Every row belongs to one group in each of 3 separate groupings. Each group adds its own fixed numbers to the row, and there is some noise. The rows also spread widely along 10 directions, which tell nothing about the answers.
Some rows, each with its group in each grouping after it:
[ 20 -41  20  14  -2  -2 -23  18 -18  -5  -2   0  12  12  13   1 -10 -20
 -20  17  11  -8 -17  16  -2  19  -9  -2  14  11  -8 -12   8  -7  -2] -> (1) K (1)
[ -8   7 -27 -17 -33  11  32 -35   3   1  -2  19 -38  -9  13  19   9  23
  54 -23  -3  63  57   6 -18  -1 -37  33  26  24 -18  -7   9   6 -34] -> (5) K (0)
[-33 -25 -47   3 -34   2 -17   8  35  19  -9  43 -11 -55 -27 -28 -29 -39
  14  27 -26  -9   5  -7 -17 -28  -1  -6 -32 -16 -25  20 -37   8  38] -> (3) P (2)
[ 13 -22  13  -8  44 -37  12  87  17 -18  33   6  26  33  -8  23  31  -5
 -31  26  26 -24 -19  14  22  51  27 -35  42  -7  25  19  38 -17  11] -> (2) Y (2)
[-49   8   2 -37  16   2  14  -1  10 -36 -25 -19   1 -13  11 -37  -6 -27
   0  23 -11  30  -7  27  19  47  -3  40  15  55  57   5  29 -23 -47] -> (0) A (1)
[ -5   5 -20  -2   6  -9  28   9 -13   3   9  18 -10 -26  -6  28  22  12
  16  -1  -5  45  20  48   3   1   6  24  21  21   7  -4  30  -9 -16] -> (2) P (0)
[  5  25  29 -21  -9  23  19 -12 -29  13 -23 -42 -23  -7 -29  -4  -5  26
  -9  -5 -36 -37 -24 -22  27  20   3  17 -29  28   5  20   8 -19  -2] -> (3) Y (2)
[-38  35 -11  -4  64 -44 -22  -2   5 -53  -5 -38   4  -2 -32 -32  11 -58
 -15   4  33  18  11 -30  24   2  32 -38 -25  -8  17  11  38  -4 -12] -> (4) A (1)
[ -5   1  13 -37  19  -6  26  16  41  -9 -11   5  41 -10 -34  20  37  11
 -41  28   4  28 -12  18  36  88  23  36   7 -17 -15  53  11 -52 -37] -> (4) Y (1)
[-44 -39 -31  -8 -29  10  -2  24  10  -2  18  19 -35  -8 -25   8 -10  27
  15  27 -18  11  21   7  -6 -18  15 -10  -5   4  -9   2  11  -4   4] -> (5) K (0)
[ 53 -18  -2  57  15 -16 -16  60   8  32  44  29   3  14  29  -4 -27  -9
   0  -2  28  -5   0   2 -25 -34 -17 -25  36 -24 -43 -13 -30   3  35] -> (1) K (2)
[ -11   -3   12   -2   19   -6  -48  -38  -16  -32  -53  -45   -4  -22
   32 -104  -52  -97   -1    9  -13    3  -40   15   -2    7  -45   36
  -16   77   43  -20    2    6   -6] -> (0) A (2)
[ 40   5   7  -2  -9  -4  -7 -19 -32   2 -40 -13  -6 -18  42 -46 -21 -66
  27 -20 -14 -57 -23 -15   1   1 -47  11  -2  37  21  -6 -18  22  31] -> (0) P (2)
[ 37 -45  17  12  -7   8   2  38 -78  37 -28  -4  20 -51 -26  23  23   2
 -41  45 -38 -85 -67  58  31  24  39  12 -28  16  32  13  21 -28  37] -> (1) P (1)
[  5  -6  21 -29 -18  10   5 -28  -3 -21 -28 -17 -17  12 -19   9   9   9
   3 -11  -8  -7  13 -32  10  44 -19   9  -7  17 -26  15  11  -3 -15] -> (5) K (2)
[-26  12  27 -24 -26  33  22  21  36 -14  15 -20 -42  53 -31  30  -8  70
   9  -9 -16 -29  11 -75  24  28  -3 -21  -4  -8 -34  35  -8 -11 -10] -> (5) Y (2)
[ 14  -9 -14  10 -15  13  27  42 -19  38  29  12 -17   0  19  21  -6  30
  23   7 -16 -15  -3  14  -8 -15  -4  -2  24  11  11  -2   2  -5  14] -> (3) Y (0)
[ 37  51   7   1  50 -23  48  48   9   3  33 -17  10  41  37  18  15   7
  12 -23  30   0  17 -26  16  15   3 -17  54 -11  11  12   8 -13 -15] -> (3) Y (1)
[-22  32  13 -22   2  27   3 -27  33 -26 -21 -28 -14  10   5 -51 -33  -1
   2 -12  -9  32  -1 -22   6  27 -30  41  -4  31 -15  19 -19 -12 -28] -> (4) A (0)
[ -2  29   2 -15  -5   0  28 -11 -38  -2 -15 -20 -32 -10  -7   4  14  -2
  27 -16 -14 -34   8 -29   6   5  -6 -18 -12  32  31   0  32  12   8] -> (3) A (2)
[ 15  -9 -26 -13  10 -26   6   7  29   9 -20  33  27 -38  -2 -17  16 -52
   2  13  26   9  12   3   0  18   1   4   9 -30 -19  20 -15 -12  11] -> (1) K (1)
[ 12  13 -24  -4   5 -29  14   4   4   0  10  10 -16 -13 -28  21  28  -3
  19 -12  18   1  39 -32   1  -8   8 -32  -4 -30 -34  16  11   3  14] -> (5) K (2)
[ 21  28   2  15   8   8  33  27 -35  29  19 -24 -18   8  45  -5 -20  13
  25 -13 -12  -3  -2  11   7 -19 -13  19  33  37  38 -14   0  -9  -9] -> (3) Y (1)
[-12  15 -17 -12   7 -16   7 -19  -2   2 -13  -8 -12 -34 -15 -22  13 -32
  10   6  -1  24  10  11   4  11 -11  18  -3  18  19   8  17 -11  -6] -> (4) Y (2)
[ 10  16  10 -28  16 -17  14  -9  12 -25 -29  -6   1   1  -9  -1  29 -34
  -2  -9  21  -4   9 -26  11  42 -10  -4   6   2  -5  16  20  -5  -7] -> (1) P (2)
[ 35 -41 -18  19 -28   7  15  50  -7  21  28  43  -4  15  22  51  17  31
  24   3   2 -34   6  -6 -18   6 -14 -33  31  -9 -17  11   0  16  29] -> (5) A (0)
[ -6 -32   0 -10  23 -26   5  73  34 -31  17  26  27  37  11  23  29 -32
 -14  32  47 -34  -1 -22   4  55  15 -60  37 -23  21  21  33   1   9] -> (1) A (1)

New rows. What belongs after each?
[ 32 -11 -25  69 -21  26 -35 -12   2  48   6  21  -4 -48  34 -56 -79 -14
  11  -7 -31  50 -16  48 -32 -66 -49  67  -6  13 -61 -11 -83  -5  20] -> (4) P (0)
[-20  12   1  17  -4   0 -36 -56 -21 -31  -1 -21 -37   6 -39  13  -5  -2
   7 -31   3  51  33 -32  -5 -29 -12 -16 -40   1 -55 -10  18  15 -18] -> (4) P (0)
[ 32 -11   5  37  28  -2 -25  30  -6  22  15 -16  10   1  29 -46 -47 -19
  -9   6  -4  10 -40  40   1 -24 -16  23  18  25  -4  -9 -25 -12  18] -> (2) Y (0)
[ 25  14   2  13 -10  14  57  33 -77  29  19  -2 -18 -16  20  45  30  48
  22  -2 -21 -21   1  43  11  11  -2  15  31  45  59  -9  33  -9  -6] -> (4) A (1)
[ 12   4  21  -2   0   1   2  -3  -1  -4  -1  -7  -7   9  13   0  -6  -1
   4 -11  -4  19  -3   0   3  26 -29  19  20  28  -7   0   4 -12 -24] -> (0) Y (2)
[  9  26 -23 -30  -2 -21  39  13  19  -2 -10  22  -4 -11  -4  17  30 -25
  27 -16   9 -37  32 -50   4  17  -2 -33   3 -22  -7  28   2  14  22] -> (3) P (2)
[ 10  15  -5  27  47 -25 -19   2 -29 -15  -5 -38   2 -11   2 -30 -15 -36
 -11   0   1  19 -10  17  16 -29  13  10 -10  18   9  -7  10 -11  -7] -> (5) P (1)
[ 32   7 -10  -2 -50   7  20 -27  15  19 -10  46 -14 -18  -5  43  17   6
  44 -41  -6  -3  40 -33 -11   7 -48   1   2 -15 -65  21 -30  23  16] -> (2) P (2)
[-25 -38  -2   7 -20   9 -35 -33 -11  -7 -27   6  -2 -45 -27 -25 -11 -31
 -18  29 -23  40 -16  42 -13  21 -21  35 -25  40   2  -1  14 -10 -15] -> (4) A (2)
[ 28  10  25   7  59 -41  -8  49 -22 -13  17 -31  13  20  -8   0  13 -19
 -30   9  19 -37 -33  -8  30  20  31 -38   8  -5  12  11  34 -19   9] -> (0) Y (2)
[  2   4   7  -7   3   3  22  25  13 -10   7   8   8   8  25   6  -7   1
   6   0  -5  13   1  13  11  29 -11  26  30  17   4   9  -7 -15 -25] -> (0) P (1)
[ 20  -2  13   4 -18  25   0 -11  29   8  -7   3  10  15  53 -30 -36 -16
  10  -8  -5  31  -3   2  -8  32 -64  55  34  25 -17   7 -47  -9 -22] -> (4) Y (1)
[-26 -19  19 -19 -43  21   1 -13 -16 -13 -12   6 -32   0 -55  51  19  38
   4  -1 -22 -21   9 -27  10  30  -3 -21 -30  17 -20  17  29   8   0] -> (2) A (2)
[-52  17 -38 -29  -3  -7  -6 -25  65 -44 -10  12 -20   4  12 -45 -14 -54
  39  -9  20  46  49 -42 -13   0 -34  -1   6  -3 -14  11 -14  19 -12] -> (4) P (0)
[ 41 -22  19 -10   4  -5   4  10  23 -10 -23  17  34   5   0  15  22  -8
 -25  10   8   1 -17   3   3  79 -21  19  18   4 -30  34   2 -16 -11] -> (5) A (2)
[-61  33  11 -38  18  -4  -5 -46  26 -71 -24 -39 -15  17 -31 -17   4 -27
  -6 -10   9  53  32 -38  27  35  -2  11 -20  16  -3  13  30  -7 -58] -> (4) P (1)
[ 47  -1 -17  -4  33 -30  -8  13   3  23 -26   3  39 -41   1 -35   6 -59
 -17  18   4 -25 -38  14   9  14  16   7 -11 -16  -7  29 -10 -18  35] -> (3) Y (0)
[ 28  11  18  -3   4   3  -5 -18 -56   8 -23 -40 -22 -15 -25 -12  -7   3
   2 -17 -20 -51 -21 -10  27 -18  11  -7 -36  19 -10   0   7   4  31] -> (2) K (0)
[-30  11 -11 -19 -31  24  15 -23 -21   3 -19  -7 -37 -31 -33   3   7  24
  22   0 -32 -10   7 -10   7   3  -1  10 -30  20   6  13  12   0   3] -> (4) A (0)
[ -3 -27  -8  -5  15 -24   9  63  15 -27  22  16   2  35  17  17  24 -17
   7  18  26 -28   8 -17  -5  36  -3 -47  39   7  32   8  35   9  11] -> (5) A (2)
[  4 -39  -5   7 -24  -5 -41 -15  17 -11 -20  35  23 -18  -1   3  -9 -46
   1  10   3   1  -5 -15 -10  19 -23 -15 -19 -12 -43  16 -19  13   5] -> (0) A (1)
[-44 -20 -27  -6 -28   2  -8   5   4  -5   4  13 -28 -19   6 -23 -28 -23
  35  15 -14   3  22  -4  -3 -25  -9  -8   1  15  16 -12  -6  12   1] -> (0) K (1)
[ 19  44 -12 -32  28 -12  48  -1  75 -11 -18  21  36 -22  29 -39  13 -35
   0  -6  14  73  16  30   0  70 -38  85  51   7 -14  37 -29 -33 -41] -> (4) P (2)
[ 15 -18  -4  -4 -17  -2 -21  -9   1 -12 -16   4 -13  10 -15  12   2 -12
  10 -13  -3 -40   2 -55   6  -2  -7 -34 -31 -23 -48  20 -10  22  29] -> (5) P (0)
[ 18   7  -1  -6  17  -7   9  25   4   5  -2 -12  -8  14  23 -21   1 -22
  17  -1  20 -30 -10 -21   5   5 -10 -14  19   2  14   7   2   0  21] -> (1) Y (0)
[ -6   6 -17   7  19  -2   6  16  30  -9  22   0 -12   8  19 -29 -28   8
  11   0   7  66  18  23 -10 -11 -11  36  33  16 -20  -4 -10 -16 -26] -> (5) K (0)
